All rows are made from the same 7 directions, up to rounding. Whole rows:
[[  8.0   0.1   7.7   6.5  -3.4 -14.8  -5.8  27.1  28.4   9.3   5.4   6.6
   11.9  22.3   6.5  28.2   3.6  -4.8 -20.8]
 [ 13.5   7.9   4.6  -1.6  20.2 -27.2   0.5   6.0 -27.0  34.2  28.4  -3.8
   54.6 -47.9   7.8  29.0   4.4 -10.1  15.8]
 [-26.8   1.1 -21.2  -3.4  -2.8   1.4 -12.9 -13.0  19.5 -33.2 -11.8   6.3
  -41.8  28.8 -14.8 -24.7  -6.3   3.4  -2.4]
 [  4.9  27.1 -14.7  12.9   4.1   1.2 -23.8  -9.9  54.5  29.8   4.6  22.8
  -20.3   8.6   3.5  -8.1  14.3  27.2 -37.1]
 [-11.9   8.3   0.1  22.7   1.0   6.7 -36.2  -3.5   1.3  24.3   3.8  11.3
  -35.5 -45.3  -6.0  37.4  -6.1  18.1  -1.5]
 [ 39.7   4.6  28.6   2.5   6.8  17.9  19.6 -11.2 -30.1  33.6  -1.8   0.5
   12.3 -26.8  29.5 -13.3   8.2  10.8  -3.0]
 [  2.0 -17.9  10.6   6.3 -23.4  12.9   2.7  20.1  22.8 -13.2 -14.9  -4.5
    1.1  31.7  -6.1  23.2  -1.5  -8.6 -10.2]
 [-21.0  18.1  -8.1   1.3  -6.9 -14.8  15.1  70.9  16.8  33.2  40.0 -13.6
   12.2 -12.9  -6.6  24.4   4.2  25.5 -23.9]
 [-14.5   0.0   9.2   9.1  11.3 -17.9 -28.9   5.6  -2.9 -22.1  -9.1  21.1
  -68.8  17.0  12.6   9.3 -17.4   0.3  -8.3]]

Rows cut short, each followed by the rest of it:
[-35.5   9.7  -7.2  13.0  -4.4 -23.7 -25.3  54.9  35.2  -2.6  15.5  10.6
 -51.2  19.8]
[ -6.5  36.1 -10.9  15.7 -29.3]
[  7.7 -15.8  15.3   7.2 -34.0  47.9  20.4  11.1   8.7  -1.4 -21.8 -13.9
 -11.3  13.1]
[ -5.4  -1.3   2.3  12.5 -10.1]
[  6.6 -20.4  21.3  17.2 -23.4  14.9 -15.4  15.5  31.5 -16.8 -27.6   9.4
 -30.0  41.8]
[  2.5  34.2  -6.1  -7.8 -20.0]
[ 10.6 -32.0   9.7  -2.4 -38.6  51.3  26.4 -12.5   5.1 -27.4 -36.1 -20.9
  15.3  28.9]
[-16.1 -10.4   2.5 -11.5   9.6]
[-12.5  11.3  -3.4   8.0  24.8 -33.0 -33.9  -2.4 -13.6   8.7  15.6  16.1
 -19.8 -31.2]
[ 4.7 27.2 -9.8 -2.1  7.6]
[  4.5   1.5  14.9  12.2 -15.4  32.6   6.0  11.7  -1.7  17.8  -7.2  -2.4
 -32.5 -12.9]
[  5.6   0.7   0.0  26.1 -14.6]
[ 11.9   3.4   0.2  12.7  -7.7  29.8 -17.8 -36.7  26.6   3.2 -25.2  16.2
 -34.4   9.8]
[  2.1 -16.6   5.8  14.5 -15.2]
[ 36.7 -13.4  38.1  -0.4  -2.1   3.1  24.8  18.2 -24.3  11.6  -4.7  -5.2
  26.6   5.3]
[ 27.8  12.8   1.7 -12.0  -2.7]
[-18.6  -5.7 -19.8   5.2 -14.8  -2.5 -19.0   3.7  44.0 -14.2  -4.4   1.3
   6.1  23.7]
[-25.5  22.5   1.2  -8.3  -5.8]
[ -4.3   0.2  -7.7 -18.0  -0.6 -12.0  24.2  15.6  14.2 -26.0   0.3  -4.3
   4.1  52.5]
[  3.2 -36.3   2.6  -5.7 -11.6]
[-10.6  -6.0 -19.0   4.2 -18.7  18.8 -11.1 -16.7  36.9 -11.8 -14.0  -1.4
   3.4  16.4]
[-25.1   1.7   5.0  -1.2  -2.0]
[ 15.5   5.4  -2.8   9.4   5.9 -21.2 -25.1  -4.6  42.4  15.3   3.0  17.9
  26.7  16.0]
[  3.2  29.7   9.8 -11.9 -17.0]
[-13.3  -5.0  -7.1  13.3   1.9   4.0 -31.1 -23.4 -19.3  10.0   1.9  -0.9
   3.7 -58.7]
[-19.9  40.8  -7.4  -5.4  29.5]
[ 17.8  -4.6  33.7  15.9  12.7  -3.2 -25.0 -10.2 -18.9  -3.7 -19.8  25.3
 -59.1   2.6]
[ 31.9  13.8 -13.2  -1.2  -7.9]
[ -3.7  12.2  -5.1  16.4 -15.5  24.7  -5.3  14.5  18.5  43.6  13.0  -6.0
   4.0 -40.6]
[-12.8  24.9   8.9  29.8 -13.3]
[ -3.3  -0.2  -7.3  14.6  -9.9   7.0 -26.4  -7.8  35.9   6.1  -7.5   9.7
  -6.1   3.0]
[-12.4  25.8   3.0   2.0 -10.3]
[ -7.4  21.9 -23.4  -5.4  11.6   3.8   5.6 -17.7 -15.9  32.9  24.8  -9.4
  26.3 -57.2]
[-11.9 -18.4   9.9  19.7  14.0]
[-17.0  26.3 -32.4  -2.3   8.3  -9.9  -7.2  -1.8  24.6  23.9  25.0   1.2
  11.9 -19.6]
[-15.0 -12.2  11.0  20.3  -8.6]
[-13.7  -5.7  -8.0  -8.6   4.0  -4.4   1.6 -10.5 -17.8 -23.0  -3.1  -4.8
  -6.1   0.2]
[ -7.7 -12.9  -7.3  -9.1  18.0]
[  5.3 -23.6  32.5  12.0 -12.5   5.7  -7.8  20.6  -7.3 -22.7 -23.1   5.7
 -38.6  26.2]
[ 13.0  31.4 -15.5 -12.4  -5.4]
[-14.1  -8.0  -3.5  -6.8  -1.3  -3.4   0.1  -1.9  -0.3 -36.1 -13.0   2.1
 -30.1  32.9]
[ -2.2 -18.8  -9.2  -7.6   2.2]
[ 15.1 -17.3   6.9   5.2 -21.4  21.1   0.5  -9.3  29.3 -11.5 -24.1  -0.3
  13.8  33.1]
[ -5.8   8.9   5.6 -12.3  -7.3]
[ -4.9   5.9   9.9  12.2  -8.9  17.5   0.5  22.6  -6.4  23.2   6.2  -3.3
 -26.8 -26.5]
[  2.3  14.4  -2.5  25.1 -10.6]
[ 22.4 -15.3  38.3   6.7   8.2  -2.7  -1.5   1.0 -43.6  -1.6 -11.5   5.3
 -13.6 -12.9]
[ 26.7  22.2 -12.0 -14.3  11.3]
[  7.7 -22.9  -0.3  -1.8 -14.8  39.3   4.2 -52.2 -22.6 -19.9 -30.0 -12.3
  15.0 -16.7]
[-17.3 -12.4  -0.8 -15.1  34.5]
[ -3.9  -7.1   1.9   9.3   7.3   4.4 -30.5 -38.1 -14.8 -15.1 -18.6  13.2
 -33.3 -16.1]
[ -2.0   7.7 -10.6  -8.0  17.7]
[  1.4 -10.3   0.2  -2.7 -12.6  16.1   6.7  -9.0  12.1 -21.5 -19.0  -1.6
  -9.3  30.5]
[ -4.0 -16.6   0.2  -4.2  -3.0]
[ 33.7  -5.3  21.1   0.1 -19.6  36.5  35.1   6.1   2.7  21.9  -9.9 -12.2
  26.4   7.1]
[ 12.4 -14.7  14.1  10.8 -14.4]
[ 21.4  -1.2  22.8   2.9   0.0 -13.2  11.0  34.6   5.5  17.2   8.3   1.7
  19.6  14.6]
[ 20.5  22.5   3.7  -4.2 -18.6]
[  1.8   6.9   7.2  13.0  16.3 -13.1 -25.8  -6.6 -23.0  26.1  12.4   9.0
  -3.4 -52.2]
[ 5.9 35.5 -5.3  1.7 11.5]
[ 22.1  15.0  -5.0   4.2  12.5 -12.7 -18.1 -23.6  41.7  13.3  -3.7  24.3
   6.1  26.1]
[ 13.6 -10.8  13.6   0.2 -24.7]
[-12.4  -1.9 -15.8  -1.9  -5.9 -27.5  -9.1  27.0  47.4 -11.3   9.3   2.0
  26.8  40.7]
[-14.2  25.5   3.7 -16.1 -14.5]
[-13.9   3.0   0.7  17.0 -10.8  30.7 -13.7  -3.8 -15.8  21.8  -0.1  -4.7
 -32.2 -54.7]
[-12.4  19.1  -5.4  25.6   7.4]
[-10.4  24.0 -21.6  -3.9  28.7 -16.7 -17.4 -33.1 -16.6  13.4  16.3  10.7
 -10.5 -39.5]
[ -0.1 -23.9   1.0  11.6  12.2]
[-10.0  -5.5   1.8 -12.9 -15.8   5.3  41.2  47.6 -11.9  -1.6  15.1 -27.4
  24.2   6.9]
[-6.5 -5.5  0.6  4.7 -0.4]
[ 28.8  -8.0  27.1  21.0   7.7  10.5 -32.9 -38.3 -13.2  12.1 -23.2  21.9
 -21.4 -23.5]
[18.9 28.2 -4.4 -7.6  5.4]
[ 25.7   2.4  21.9  19.8  10.6   4.1 -35.1 -32.1  11.4   6.7 -24.2  32.8
 -47.1   7.9]
[ 26.0   7.9  -2.1   2.6 -17.1]
[ 31.0   2.5  23.1   7.9  12.2  -7.5  -5.7  -5.6  -9.9  24.9   0.7  11.6
  12.9 -13.6]
[24.6 16.8  3.9 -4.3 -5.4]
[-18.4  -2.4 -10.1   6.7 -11.4  11.3 -11.1   1.8   9.8  -3.7  -2.4  -3.4
 -14.6  -8.6]
[-17.8  12.6  -3.6   6.5   2.5]
[-16.6  -5.1 -19.2  -4.6 -12.8   2.3  -0.7   0.9  29.2 -21.3  -5.4  -4.7
   5.3  28.9]
[-20.6  -5.3   1.7  -5.8  -2.2]
[ 12.9  -4.2   9.5  -1.2  -0.7 -12.5   7.0  18.3   8.0   5.4   5.1  -1.1
  28.3  14.3]
[  7.4  16.8   3.7 -11.5  -6.9]
[ 13.3 -10.4  31.3   0.2 -13.4   7.9  28.9  47.0 -10.6   1.2  -2.0  -9.1
  -8.1  22.9]
[ 19.9   7.1  -3.5   4.1 -17.2]
[ -4.2 -18.5  20.9  -3.7  -0.6   4.1  13.6  10.5 -55.5 -17.0  -4.7 -13.6
 -11.3 -20.3]
[  5.3   9.1 -16.3 -11.0  26.6]
[ -8.3   0.9 -16.6   6.3   1.2  10.0 -19.9 -34.0  -8.3  12.2   2.0  -3.3
  17.9 -49.2]
[-21.8  15.7   1.5  -1.2  25.1]
[ -0.1  -2.7   4.3  -6.4  25.4 -49.7 -13.0   8.1 -17.7 -11.5  13.6   8.6
  19.4   3.1]
[ 11.0  24.0  -8.6 -29.7  13.4]
